All rows are made from the same 10 directions, up to rounding. Whole rows:
In the rows, 128 means zero.
[[112 116 129 143 144 113 151 121 124 118 120 127 126 129 107 143 127 128
  127 114 148 127]
 [142 132  80  69 157 154 169 159 135 135  78 113 132 132 111 130 107 163
  101  92 167 119]
 [ 93 139 170 113 122 189 137 152 146 103 130 142 150 170 127 157 158 113
  166 111 141 142]
 [118 149 165 136 133 129 125 113 124 124 139 126 124 138 112 114 125 148
  134 138 136 140]
 [124  66 122 142 121 118 120 111 114  76 125 132 140 101 131 169 140  90
  115 113 100 104]
 [122 116 140 133 132 155 115 146 125 131 142 139 134 141 121 156 138  99
  140 122 122 125]
 [150 150 119 128 126 136 140 111 114 129 119 131 131 128 100 106 115 156
  122 153 142 135]
 [128 108 150 136 168 112 146 139 138 143 135 118 100 133 132 143 115 113
  129 135 150 129]
 [132 113 155 134 159 153 111 136  85 166 131 133 104 118 115 143  89 132
   94 134 129 126]
 [114 151 128 125  92 107 162  96 132 105  96 133 137 114 160  98 133 161
  128 141 142 139]
 [124 141 133  94 136  94 140 124 150 106 115 116 141 122 115 126 135 141
  118  96 157 109]
 [120 125  72 138  91 146 100 126 119 102 130 136 166 130  99 133 156 124
  136  95  85 122]
 [ 84 130  91 163  88 133 139 135 119 133 117 159 158 137 127 153 159 105
  151  99 124 133]]

Rows cut short, each followed by the rest of it:
[ 93 124 139 121 158 109 167 137 127 136 101 124 120 128 119 148 116 141
 113]	[ 89 175 124]
[109 156 117 141  76 130 148 120 153 102 125 151 164 149 138 126 174 113
 175]	[135 134 140]
[150 113 142  92 152  46 111 107 164  91 139  85 116  96 136 109 127 136
 102]	[106 126  96]
[131 105  86 157  94  84  88 118  76 157 131 170 160  79 103 169 129  78
  87]	[102 113  80]
[143 118 104 138 121 123 142 127 133 132 123 129 121 123 148 123 127 119
 134]	[151 123 133]
[144 126  94 166  89 109 108 104 101 152 132 142 121  99 159 102 120 126
 118]	[166  88 134]
[127 110 137 138 125 134 118 121 123 113 135 128 125 124 136 134 131 118
 129]	[135 109 129]
[ 82 138 114 114 121 155 161 141 141 114  93 117 130 145 153 118 135 165
 139]	[ 91 132 152]
[120 174 143  94 113 116 113 141 131 164 124 139 142 123 139 115 126 140
 114]	[108 150 116]
[135 138 126 110 142 111 135 138 152 128 132 117 130 137 117 126 134 127
 134]	[116 147 121]
[ 99 130 171 109 120 154 102 124 119  99 129 127 142 128 130 135 135 141
 120]	[ 99 113 125]
[121 161 148 108 129 148  83 137 108 154 142 130 137 131 101 116 118 152
 109]	[103 120 122]
[ 97 128 132 117 111 116 108 135 154  99 139 124 151 135 135 140 164 112
 145]	[ 82 112 118]
[178 145  76 122  97  91 100 133 109 183 132 160 150  93 121 129 122  95
 100]	[144 132  90]
[153 142 142 118 133 149 113 111 158  89 150  90 111 149 136  75 132 167
 153]	[163  91 157]
[152 153 117  70 144 139 107 177 140 179 129 131 138 132 121 138 120 117
 110]	[101 153 101]
[182 128 125 136 156 107 100 127 132 148 169 120 117 130  85 123 119 106
 129]	[161 126 115]
[129 166 139 101 120 117 151 123 118 140 103 149 152 122 102 130 122 144
 110]	[120 184 112]
[120 112 121 136 129 103 132 124 133 118 128 127 131 119 129 141 136 113
 127]	[114 129 118]
[140 175  60 137 110 107 128 129 146 165 129 112 123 139 128  67 129 170
 143]	[134 113 151]
[151 122  66 110 108 154 137 140 111 140  96 141 143 114 135 130 119 132
 108]	[127 121 119]
[104 111  70 142 120 123 151 138 120 129 102 137 144 125 114 152 137 120
 126]	[ 88 132 122]
[174 106  76 133 122 107 159 138 134 149 115 146 129 112 143 147 126  83
 128]	[164 147 111]
[151 118 129  98 165 200 112 159 126 126 135 110 120 155  98 134 113 140
 127]	[125 115 135]
[106 175 158 123 103 107  83 135 146 133 167 147 170 147  92 139 169 102
 152]	[ 92 136 109]
[171 139 146 133 146 145 114 124  95 160 143 145 124 126  83 132 100 123
 110]	[170 146 120]
[134 157 179  77 143 120  99 146 166 143 148  98 106 133 175  93 122 148
 127]	[127 123 130]
[132 119 123 104 124 169 130 120  98 107  97 129 136 114 121 127 109 160
  97]	[120 121 125]
[120 137 142 118 126  80 137  99 128 101 117 125 142 108 106 125 130 144
 109]	[108 153 108]
[120 122 156 139 165 125 162 134 139 132 130 123 109 148 113 144 122 122
 142]	[137 166 138]
[148 124 159 150 150 133 145  92 105 102 132 129 121 130  75 127 111 143
 124]	[167 149 134]
[141 116 133 115 126  95 108 109 119 115 128 121 129  96 131 124 119 131
  97]	[122 118 105]
[156 133  97 112  99 145 102 132 133 116 135 135 153 125 127 123 144 115
 133]	[135 100 117]
[131 129 151 129 137 134 131 110 116 112 126 123 123 126 113 121 117 148
 120]	[139 132 132]
[132 130 131 130 122 151 137 131 104 146 115 149 130 123 130 139 115 125
 117]	[143 141 128]
[120 118 127 111 127 157 153 113 120  98  90 108 111 119 162 100 107 181
 111]	[134 115 150]
[ 95  83 118 116 142 127 158 150 134 124  95 120 112 114 180 158 122 117
 113]	[ 91 131 124]
[157 111 161 120 185 184 124 133  85 141 129 123 105 134  73 144  81 146
  97]	[148 143 129]
[ 97 175 167  76 125 125  86 155 160 149 143 107 129 140 161 100 137 155
 128]	[ 80 120 128]
[154 175 182  89 114 109  80 123 149 144 159 120 125 121 158  86 127 140
 123]	[152 120 120]
[188 155 131  89 145 122  76 132 151 145 164  92 107 128 130  73 111 154
 119]	[156  98 126]
[118  93 182 110 187 118 142 138 140 113 129 102  97 128 131 153 110 124
 113]	[111 152 120]
[174 128  91 155 166 131  85 144 120 196 169  96  75 135 120  83  91 146
 123]	[164  79 150]
[188 100  71  99 149 155 141 147 172  84 133 100 133 151 106 130 144 112
 155]	[143 113 125]
[147 172 106  84 100 163  90 149 125 150 129 139 159 133 116 110 133 143
 120]	[113 117 117]
[150 100 130 113 130 126 142  96  97  98  94 123 120  87 138 123  97 154
  81]	[145 127 115]
[114  91 107 129 116  94 104 127 139  98 134 121 141 107 144 150 150  97
 122]	[ 87  95 103]
[131  90 109 101 135 176 157 122 119  75  84 110 124 120 144 129 114 160
 110]	[123 113 136]
[186 136 153 156 124 153 189 103 116 138 118 158 109 134 141 118 106 117
 149]	[252 172 153]
[ 75 114 183 161 168 143 111 121 106 131 145 103  90 141 119 124 107 162
 122]	[105 107 156]
[ 80 130 162 148 138 139 156 149 168 108 146 133 136 178 121 162 170  94
 189]	[108 153 146]
[144 122 138 119 131  90 134 134 150 136 136 133 126 118 149 142 135  92
 131]	[138 148 109]
[147  89 157  65 135 176  95 161 139  94 131 127 145 123 151 172 137  87
 113]	[106 110  95]
[164 119 124 108 126  66  70 101 135  95 158 109 144  93  98 118 136 119
 100]	[110  99  85]
[156  75 148 140 150 134  96 141  99 155 150 140 107 104 142 168 105  74
 101]	[151 109 105]
[109  83 155 129 171 139 114 141 127 108 141 107 111 133 115 161 123 114
 120]	[ 94 114 122]
[112 124 181 112 152 155 164 122 115 107 104 133 124 134 115 147 112 145
 117]	[130 172 132]
[ 76 133 149 141 127  84 113 122 155 119 144 101 113 130 160 108 145 144
 141]	[ 88 106 140]
[114 162 136 134 102 146 125 126 135 133 133 135 137 146 138 106 142 143
 152]	[138 122 149]
[ 96 142 123 181 144 139 181 133 108 181 112 141  98 150 126 124 107 146
 144]	[150 163 169]
[169 200 132 113  92 179  81 112 109 127 153 149 171 150  58  90 137 158
 139]	[161 117 132]
[123 162 115 126 113  70 139 120 167 133 133 117 129 130 146  95 146 138
 147]	[124 141 131]
[110 150 168 150 154  65 104 102 141 130 165  97 105 130 103  94 125 156
 130]	[116 126 135]
[111 103 149 155 102 147 168  92  88 102  89 152 124 103 164 137 112 138
 113]	[165 132 142]
[121 159 106 158  87  62 128  92 138 130 133 131 135 112 143  88 144 141
 139]	[141 121 133]
